The same things were measured in two ways. Each way mixes the same 6 hidden numbers, adds some noise and spreads widely along 4 directions of its own, which tell nothing about the thing.
Some things both ways: the first way, then the second way.
[ -9   2  -7  -1   1  -8  -5  24  35 -21]
[ -2  -6 -26 -19  10  -5   6  24   5  13   7  -3  23]

[  5 -15  13  22 -18  -5  14  11  10   4]
[ 28  -6 -12 -12  24  -5   8   0  -3  -9  -3  -2  26]

[ -5  10 -12 -24   6  -5  -8  -5  10  -6]
[-11  -1 -27 -20   9   7  -7  -7   2  -8  35 -10  18]

[-10   4  -8  -7  11 -11   0   2  12 -10]
[ -7 -10 -10   9  -7  -1  -1   0   3  -1  -1  -4  11]

[ -7  -2 -14 -31  -4 -11 -12   9  -5   8]
[ -9   1 -21  13  -8 -10   7  -8  -7  -3   2   1  14]

[ 16   4   5   2  12  17  -1   4 -21  -3]
[  9  -7  -8 -20   8  -3  -2 -26   2   0  23   3  24]

[ 10  -7  -1 -30 -15   1   4  -7  63  23]
[-12   3 -15 -20  17   5  14  -2   7   7  24  -7  27]

[ -9  -6 -13 -10 -13  -9  -4  -2  23  10]
[  7  -9 -18 -16  12  -9  10   2  -2  -6  14 -13  21]

[  6  13 -21  -5 -22  -5 -19  12  -7  -6]
[ -5 -13   0   1 -17  -6 -29  -9  15   5   9  16  19]

[  3   3   8  -4   3 -11  10  -1 -12   7]
[ 10  -7  -4 -13   7   3 -16 -17   2 -10  15  -1  25]

[-13  11 -20  11 -14 -25  -8   2 -11 -12]
[ -4 -13 -11  18 -16  -1 -22  -2   2 -14   0  -3   6]

[  7  21   4  15  22  13   5  17  22 -15]
[ 31 -15   2 -10  12  -2 -12  -7  17   4   1  17  18]

[  4  -5   5  22 -18 -11   9   6  -3  -1]
[ 12  -5  -9  26  -4  -5   2  -4  -5 -14 -15  -1   8]

[ -8 -19  -9   6  -5   6   2  -9  -5  24]
[-12 -13  -9   6  -5  -4  23 -30 -11  -7   3 -16  13]

[10  1 12  5  8 21  8 17 32 11]
[  6   1 -16 -15  20  10  24 -17  -4  17  10   5  22]

[-10 -15  -5  -7 -21 -21  -1   7  -6   9]
[-15 -16  -9 -14  -9 -18 -10   6   4  -6   8 -10  32]

[ -9  -4 -13   2  -9 -20  -3 -13 -21  -4]
[-20 -10 -12  14 -16   5  -7 -11  -5 -13   9 -16   7]

[ 13  39  -8   6  26  34 -14  17  14  -1]
[ 11 -14   3  -2 -12   3   4 -27   7  31  15  18   3]

[ -3  39  -6  34  -1   4  -8  36  23 -27]
[  7  -1 -27  10  -4  15  -4   5  -2  17   4  12   0]

Other things, the second way, with their names:
k_490: [ -1 -10 -19 -12   3  11 -19   6   4  -1  10  -3  17]
k_350: [-21 -19 -29   5  -2  14  -6   0   4  -5  -5  -3  -1]
k_292: [ 15  12 -20  15  14  20   1  -5  -8 -10   5   0  10]
k_118: [ -4 -15  -1   3  -5  -4   6 -19   2   6  -8   6  19]
k_788: [ -2 -21  -6  22 -22   8 -15  -6  13  15  -9  16 -10]
k_850: [  3   3  -3  -1  18   6   8 -14   6  -4   3   3  27]
k_919: [-21 -20 -11  10 -26   0 -20  -7   9   2   4   4   3]
k_403: [ 13 -16   3  -4   6  -4 -11 -21  17 -13  13   3  13]
k_309: [ 10  -8  -2  -7  -6 -16 -14  -8   4   1   6  10  29]
k_95: [  3 -11  -9  18  -1  13 -13 -21   0 -11 -13  10   7]
k_407: [  2  -7 -11  16 -16  -8 -17   7   4  -3  -2   6  10]
k_598: [-15 -13  -6   6  -2   6 -25 -22   7 -24  -2   2  20]
k_455: [-15 -19 -17  -9 -19  -6 -12   0   2   5  20  -9  11]
k_585: [  9 -22   4  -3   8   1   6 -30   2 -13   1  -9  12]
k_119: [ 22 -11  -5  16  13  11  -4  -4  10  -7 -15   8   4]
k_436: [ 14 -12  -2  15   6   6  -8  -9   9 -12  -8   4   7]
k_732: [ 15 -17  -8 -26  18  -5   6 -32   4 -18  29 -14  17]
k_408: [-11 -13 -18  -7 -12  -6   9 -11 -14  -3  22 -22  13]
k_282: [ 12   7 -19 -15  22  -1 -15  11   5 -22  21  -8  30]
k_9: [ -4 -14  -5  -8  -5  -7  -4  -3  11  11   5   6  19]
k_684: [ 10  -9  -1 -10  13  -3   7 -17   7  -2   6   1  23]
k_76: [  0   9 -13 -21  20   5  20 -20  -7   9  22  -1  34]
k_199: [ 21 -15 -21 -15  11  -2  -2  16  11  11   7   4   9]
k_285: [ 18 -13  -2  -2   1   3 -13  -4   3   1  -3   6  16]
k_517: [  3  -1  -5  -5   4   6 -21  -9  10   3   4  17  27]
k_602: [  7  -6 -19  -8   6  -3 -16  -4   3 -16  12  -1  20]
k_839: [  3 -19  -1 -11 -20 -18 -11  -2   1   6  17  -6  18]
k_380: [  2  -1  -9   6  -3 -14  17  -7  -6   3   2  -1  23]
k_611: [ -4  -4 -11   7   3  10  -4  -6   5   0   0   5  14]
k_190: [ -4  -7 -19   7   1  17 -20  -5  10  -4   4  10   5]
k_342: [  4 -14  -9 -23   2  -7 -11 -11   5  -8  29 -10  22]
k_819: [ 16  -4  -6 -16  11   8  -8 -19   1   2  16   6  23]
k_170: [  3  -7  -8 -11 -15 -16 -22   2   7  15  13  16  28]
k_811: [  5  -2 -17   0  24  21  17   5  -4   2  -8  -9  15]
k_484: [ 16   7 -19  -3  19   4   8  -2  -9 -14  10  -8  23]
k_474: [ 21  -8  -3   8  -1  -4  -2 -15  -5  -7  -1   1  15]
k_891: [ -7  -2 -29  16  -1  18  -3  -8  -5  -7   7  -3  -2]
k_695: [  6 -23   3   8  -6  -5 -12  -2  13  -3 -10   4  10]
k_912: [  3  -7  -9 -17   5  -9   1   2  -4  -2  13 -11  32]
k_305: [  4  -8 -14 -24  27  10  20 -14  -2  -2  17 -14  22]
k_747: [ -6  -9 -13  -6 -14 -14   1  -1 -13   4   7 -10  26]
k_548: [-20 -20  -7   7  -7   2  -5 -13   3 -20   4 -19  10]
k_857: [ -2 -15  -6   9  -7   7   2 -11   3   4   4  -3   3]
k_475: [  5 -17  -6 -18  -8 -18  11   3  -3  17   8  -6  26]
k_619: [  8 -11   2 -26   4 -21  -7 -13   2 -10  19  -6  40]
k_678: [ -8 -17  -3   6 -18 -20  -5   2  11   8  -9   9  18]
k_772: [ 11 -19 -14   0  14   9  -3  -3   7 -30  15 -25  -3]
k_653: [  5 -21  -2 -14   4   1 -12  -6  16  11  -4  13  19]
k_929: [  9 -26  -4 -23  15 -12   2 -11   8 -17   5 -13  26]

Some of these things the first way, each followed by its name:
[ 16   4   1  17 -19   1   0   8  -1   6]
k_819
[  0   7   7 -13  21   7   2  13   9  -4]
k_9
[-13  27 -10  14  19   4 -12  16  -1 -25]
k_788
[-3 15  6 31 -6 -7  9 20  8 -4]
k_285
[-17  18 -16  -1 -13  -5 -14  17  47  -5]
k_199
[ -6  -9   2  25  23  11  14 -13  -2   2]
k_585
[  1  23  -5 -14 -13  -9 -13  35  -2   8]
k_170
[-13  -1  -3   9  -6 -12   4   7  -7   9]
k_95
[ 12  -9  13  21 -14  -3  12  -9   0  -3]
k_436
[ 34 -21  25   3  -4   7  21  -5  10   2]
k_850
[-8  9 -4 15 11  3 -1 26  4 -4]
k_475
[  9   7   0   4 -19  -5  -3  22  -5  10]
k_309
[  4  -3   3 -13  15 -19  12  -5   4 -13]
k_484
[-17  11  -8  14  -4   3  -2  23  43  10]
k_653
[-7  3 -2 18 -3 -4  3  4 13 -4]
k_695
[-10   6 -11 -12   2 -12   1   5  34   5]
k_611
[  6 -23   4  42 -26 -10  13   1  28 -17]
k_811
[  5  -6  10  -8  27  21   6 -23 -13  12]
k_732
[ 14 -12  -3   1   7   9   2  -6   8  -5]
k_684
[  8   6  -5 -10 -19 -15  -1  14  15   6]
k_517
[  4  -1 -12  -3   2  -6   0   4  -3   6]
k_619
[-5 -1 16 -4 19 -9 16 -3 14 -6]
k_119
[ 15   1  13 -12  28  13   8 -19 -13  -8]
k_403
[ -5  -8   0   6  15  -8   9 -41  -4 -26]
k_772
